There are 3 ways to turn a row about zero (a turn may also mirror it). The second row of each pair is the first, turned, with some noise. The first 30 pairs use one turn. New pairs use 3 turns, one after the other, and a turn may come again.
Some pairs, each with its turns in order after it:
[ 1.11  0.35  0.28 -1.23  0.07  1.36 -2.12  1.36  1.23]
[-1.80 -1.36 -2.24  0.94 -0.85  0.43  0.08  0.37  0.32] | j666

[-1.65  0.48  2.24 -0.43 -0.89 -0.18 -0.24 -0.14  0.49]
[-0.12  1.94 -0.26  1.51 -0.43  0.93  0.36 -1.03  0.77] | j666

[ 1.27  0.97  1.18 -0.23  3.68 -0.96  2.12 -1.99  2.67]
[-0.01  0.46  1.14 -1.70  1.03  1.62  2.95  3.20  2.56] | j666

[-4.27  2.34 -0.73  0.85 -0.42  0.92  1.17  0.58  1.62]
[ 1.50 -1.57  1.65  1.57  2.85  3.03  0.08 -1.11 -1.20] | j107

[-0.49 -1.65  0.15  0.51 -4.27 -2.88  0.76  0.30  1.02]
[ 1.24 -3.73  2.07 -2.91 -0.36 -0.69  0.15 -1.61  0.13] | j401

[ 1.69 -0.43  0.05  2.67 -0.12 -1.38 -0.13  3.43  0.55]
[-0.06 -0.84  2.43 -0.08  1.41  2.20 -0.67 -0.87 -3.07] | j401

[ 1.83 -1.84 -0.44  0.09 -0.36 -0.20 -2.33  1.28  0.40]
[ 0.96 -0.05 -0.39 -1.27 -3.22 -0.56  0.31  0.01  0.79] | j107

[-1.24 -1.35  0.50 -2.20  0.38 -0.99  1.47 -0.93  1.48]
[0.81 0.26 0.97 0.79 1.38 3.16 0.00 0.23 0.70] | j666

[ 0.11 -0.50  0.04 -1.70  0.53 -0.84 -1.81 -0.84 -1.46]
[-0.10  0.71 -0.56  0.82 -2.49 -0.58 -0.58 -1.43  0.47] | j401

[-0.13 -0.17  2.73  2.80 -0.91 -0.35 -1.01 -0.17  1.17]
[ 1.54 -2.79  1.42  1.94  0.55  1.03  1.39  0.16 -0.46] | j401

[ 0.63  3.93  0.33  0.92  0.46  4.27 -1.21 -1.37 -0.27]
[-0.90 -1.03 -0.68 -0.64  2.58  2.09  4.42  1.30  1.91] | j107

[ 0.42 -4.24 -0.71 -0.56  2.30  2.92  2.44 -1.97 -0.04]
[ 3.38 -0.32 -0.76 -0.95  1.77  1.57 -2.19  4.27 -0.84] | j666

[ 0.21  2.26 -1.22 -2.14 -0.58 -1.47 -0.71  1.56 -0.52]
[-2.76 -1.24  0.83  0.39  0.13  0.59  1.09 -1.57 -1.39] | j666

[-2.55 -0.16 -0.90 -3.22  2.28  0.21  0.88  0.50 -1.34]
[ 2.24  1.71 -1.78  1.78  1.58  0.87 -1.71  2.02 -1.14] | j107

[ 1.17 -0.09  0.74 -1.12  0.61 -1.99 -0.34  2.50 -0.56]
[-0.14  1.33 -2.02 -1.60 -1.38  0.19 -1.42 -1.08 -1.27] | j107

[ 0.74  0.96 -1.67  0.85 -0.66  0.18  4.27  4.27 -0.86]
[-2.23  0.62  0.40 -3.94  3.00  3.38 -0.80  0.16 -0.95] | j401

[ 1.29 -2.47 -0.52  0.19  1.44 -2.12 -1.63  0.63 -1.00]
[-0.17  2.33 -0.65  0.15 -3.38 -0.73 -1.15  0.01  0.57] | j107

[ 1.04 -0.57 -0.49 -0.60 -2.65 -1.50 -0.28 -0.33  0.54]
[-0.52 -1.18  1.32 -1.67 -1.27 -1.25 -0.73  0.61 -1.20] | j107

[-0.37  0.86 -0.20  2.66 -0.80 -0.46  1.05  0.42 -0.48]
[-0.62 -1.04  1.66 -0.69  0.29  1.70  0.82  1.53 -0.26] | j401

[-0.65 -0.88 -1.77 -2.42  2.03  0.80  0.47  0.59  1.23]
[ 1.75 -0.69 -2.20  2.35 -0.52  0.28 -0.74  1.45 -0.81] | j107

[-0.48  2.99 -0.99  4.27  1.69  2.74  0.02 -0.03  0.06]
[ 0.41  1.25 -0.80 -3.04 -4.27 -2.02  1.41  1.38 -0.71] | j666

[ 1.14  0.11  0.09 -0.44 -1.14 -0.05  1.68 -0.50 -0.54]
[ 0.82 -0.17 -0.45 -1.68  0.02  0.86 -0.65  0.16  1.22] | j401

[-0.07 -0.99  0.30 -0.47  1.62  0.30  0.83  4.27 -0.02]
[ 2.31  0.85 -2.86  0.22 -0.58  0.02 -0.27 -2.66 -1.22] | j107

[-0.49  1.14 -0.04 -1.08 -1.22  0.29 -0.92 -1.60 -0.88]
[ 0.06 -0.45 -1.34 -0.43 -2.14 -0.61  0.63  0.70  0.54] | j401

[ 0.04  2.06  0.28 -0.24 -1.06  2.84 -0.35  2.83  1.09]
[-2.94  0.11 -1.06  0.93 -3.39  0.38 -0.88  0.73 -0.72] | j666

[ 2.85  0.25 -0.29 -1.22  2.40 -1.22 -4.27  1.01 -1.01]
[ 0.52  2.11 -0.55  2.63 -2.83  0.60 -2.52 -1.70 -3.00] | j401

[ 1.14 -0.26 -0.39 -0.71 -1.90 -0.68  4.27 -0.21 -0.04]
[-1.05  0.94  3.44 -0.72  1.39  0.49 -2.62  0.91  0.24] | j666

[ 0.74 -0.90 -3.81 -0.96 -0.43  0.41 -0.53  0.60 -0.69]
[-0.07  2.66  0.36 -2.56 -0.91 -1.34 -0.13 -0.11 -1.56] | j401

[-0.04 -1.72  1.15 -0.01 -0.09  0.52  0.63 -0.32  3.88]
[ 0.43 -3.50 -0.35  1.16 -0.65 -1.06 -1.46 -1.21  1.50] | j107

[ 2.26 -1.18  1.53 -2.30  0.74  2.37 -0.43 -2.41 -0.67]
[-0.45  1.07 -3.02 -0.20  3.12  0.46 -0.73  2.31  0.07] | j666

New pairs, each followed by its turns in order:
[ 0.54 -1.11  0.48  0.10 -1.01 -1.74  0.45 -0.68 -1.19]
[ 0.35 -1.22 -0.17  1.06 -0.90  1.84  0.73  0.33  0.39] | j401 j666 j107

[ 0.82 -3.80 -1.78  0.35 -0.49  1.37 -2.25  4.27 -0.79]
[-3.57  2.81  1.14  0.62  0.96 -0.27 -1.29 -2.74  3.42] | j666 j107 j666

[-0.58  0.45 -0.12 -0.09  1.78 -0.93 -4.27  3.47 -2.21]
[ 0.50  0.16 -1.67  0.50 -1.15  3.05  0.36 -3.38 -3.79] | j107 j666 j666

[ 1.22  0.21  1.36  0.21  1.22  2.03  4.27 -0.65 -0.21]
[-0.82 -0.77 -1.79 -2.83  1.83  1.25 -0.94  1.28 -2.66] | j666 j107 j666

[ 0.92 -3.44 -0.25  0.10  0.13  1.27  1.38  2.04  0.19]
[ 2.21 -1.74 -1.79 -2.48 -0.53 -1.31 -0.54  1.08  0.48] | j666 j107 j401

[-4.27  0.10  1.36 -4.03 -0.82  1.40 -0.84 -3.15  0.40]
[ 3.04  0.67  0.01 -4.47 -0.17 -2.89  0.46  2.90 -1.47] | j107 j107 j401

[-0.94  1.26  0.63  1.62  1.76  2.73  0.87  1.50 -0.30]
[-1.41 -0.39  3.64  0.21  1.52  0.59  1.07  1.03  0.78] | j107 j107 j401

[-0.38 -0.64 -3.12 -2.07 -0.60  0.83 -1.12 -0.55 -3.11]
[-0.67  0.44 -0.10 -2.51 -0.50 -2.99 -0.09 -3.21 -0.99] | j401 j401 j401

[-0.49 -0.58 -1.57 -1.29 -0.90  0.09  0.54  0.93 -1.07]
[-0.03 -1.17  1.04 -1.43  0.65 -1.50  0.89 -0.07 -0.53] | j666 j666 j666

[ 1.60  1.83  0.93  1.83  2.98  1.41  0.71  0.56 -1.39]
[-0.35  1.09  1.40 -1.04  2.07 -0.35 -1.33 -2.07  2.88] | j666 j666 j107

[ 0.72  1.32  2.13  4.27  0.11 -3.21  2.25 -1.68  0.21]
[-2.49 -4.03  0.62  1.43 -2.89 -1.90 -1.03  2.33 -0.15] | j401 j107 j107

[ 1.86  0.50  4.27 -0.25 -0.31 -1.09 -0.12 -0.55 -0.01]
[ 1.60 -2.60 -1.94 -2.21  2.04  0.37  0.28 -0.33  1.16] | j666 j666 j401

[-0.23  0.84  2.35 -0.65  1.80  1.16 -0.45  1.16 -4.27]
[ 2.17  1.01  1.44  1.31  0.21 -0.94 -0.45  4.37  1.30] | j401 j107 j666

[ 2.01 -3.42  0.19 -0.15  0.82  0.07 -2.28 -0.18 -1.65]
[-2.01  0.88 -0.33 -2.92  1.69  1.68  0.15 -0.30  2.22] | j666 j401 j107

[-0.58 -1.08 -1.40  0.57  1.87 -1.63  0.70 -1.47 -2.45]
[-2.93 -0.32  0.86 -1.03 -1.46 -1.41 -0.82  1.59 -0.96] | j666 j107 j401

[-1.39 -1.24  0.81  4.12 -0.09 -0.17  0.14 -0.11 -0.47]
[ 2.61  1.46 -0.77 -0.03 -1.68  0.39  0.70 -2.47 -1.59] | j666 j401 j401

[ 1.71 -2.13  0.56  2.41  1.73  0.32 -0.58 -0.87  0.14]
[-2.04 -2.32  0.38 -1.11  1.02 -0.69 -1.58  0.04 -1.28] | j401 j666 j401

[-0.49 -2.85 -0.18  1.07  0.31 -2.60  2.29  1.14  0.84]
[-1.21  2.43 -0.49  2.62 -1.36  2.38  0.67 -0.57  0.82] | j107 j107 j666

[-0.12  0.12 -2.16 -2.27  0.92  4.27  0.12  0.20 -0.22]
[-2.19 -0.61 -2.16 -2.79 -1.15 -0.34  0.20  2.31  2.40] | j666 j401 j401

[ 0.12 -1.13  2.82 -1.63  2.05 -1.61 -0.51  0.21  0.54]
[ 0.55 -2.33 -1.01 -1.41  1.02  1.25 -0.59 -2.18 -1.77] | j666 j666 j401

[ 3.58  2.24 -1.14 -0.96  0.18 -2.72 -0.43  0.24 -0.12]
[-1.50 -1.29  1.17  2.39 -0.39  1.62 -3.07 -1.00  1.84] | j666 j401 j107

[-2.71 -0.40  0.57 -3.19 -0.91  4.27 -2.01 -0.02 -0.88]
[-0.47  3.43 -1.24  2.68 -3.66  1.38 -0.56  1.88 -1.41] | j107 j401 j401

[ 0.29 -1.14 -0.84 -0.19  0.45  3.33 -0.84 -0.90 -0.11]
[-2.34  0.22  1.27  0.16  0.26 -1.28 -1.99  0.33 -1.21] | j666 j107 j666

[-1.99  2.45 -0.24 -1.37  0.11  0.15 -0.88  1.06  0.24]
[-0.50 -0.13 -2.32  0.51 -2.60  0.86 -0.35  0.80 -0.73] | j666 j666 j401

[ 1.02 -1.06 -0.55  4.14 -1.19  0.58 -1.26 -0.21 -1.00]
[ 1.15 -1.74 -1.98  2.18 -0.27 -0.85  2.74  1.46  0.98] | j401 j401 j107

[ 1.18  1.44  0.65  0.69 -1.30 -0.46 -0.61  4.27  0.53]
[-1.17  2.91  0.69 -0.47 -2.53  2.32 -1.23  0.04 -1.14] | j401 j666 j401

[ 1.40  1.18  1.30 -1.67 -0.05 -3.30 -0.29 -0.15 -1.69]
[-2.86  1.20  1.55  0.33 -0.13 -0.60 -0.20  2.76  0.76] | j666 j666 j666

[ 0.54 -0.05  2.59 -0.61 -0.98 -0.59  0.84  0.82 -4.12]
[ 2.80 -0.61  1.70 -0.97  1.27  0.60  0.72 -2.69  2.21] | j666 j401 j107

[-0.20  0.15 -0.42 -1.41  3.73 -1.77  2.00  0.96  0.92]
[ 1.74 -3.27 -0.43 -0.12  0.71  0.38  2.54 -0.01  2.07] | j401 j107 j107

[-0.39  0.95  0.31  1.23  1.97  0.03 -1.68 -0.44 -0.03]
[ 0.76 -2.33  0.54 -0.72 -1.36  0.47 -0.65  0.21 -0.15] | j401 j666 j401

[ 0.30 -0.75  0.87  0.77 -3.95  0.23 -0.64 -0.75 -0.13]
[-0.49 -1.90  0.28  2.31  0.43 -1.42 -0.46  2.25 -1.21] | j666 j666 j107

[-0.24  2.69 -0.83  0.01 -1.21 -0.32 -0.10  0.49  0.67]
[-0.34 -0.07 -0.65 -0.69  1.02 -1.10 -0.52  2.58  0.43] | j107 j401 j401

[ 0.26  0.52  2.79 -0.21  0.38  1.30 -0.30  0.78 -1.61]
[ 1.17 -0.36 -1.02 -2.38 -1.10  0.05 -0.15  1.80 -1.00] | j401 j666 j107

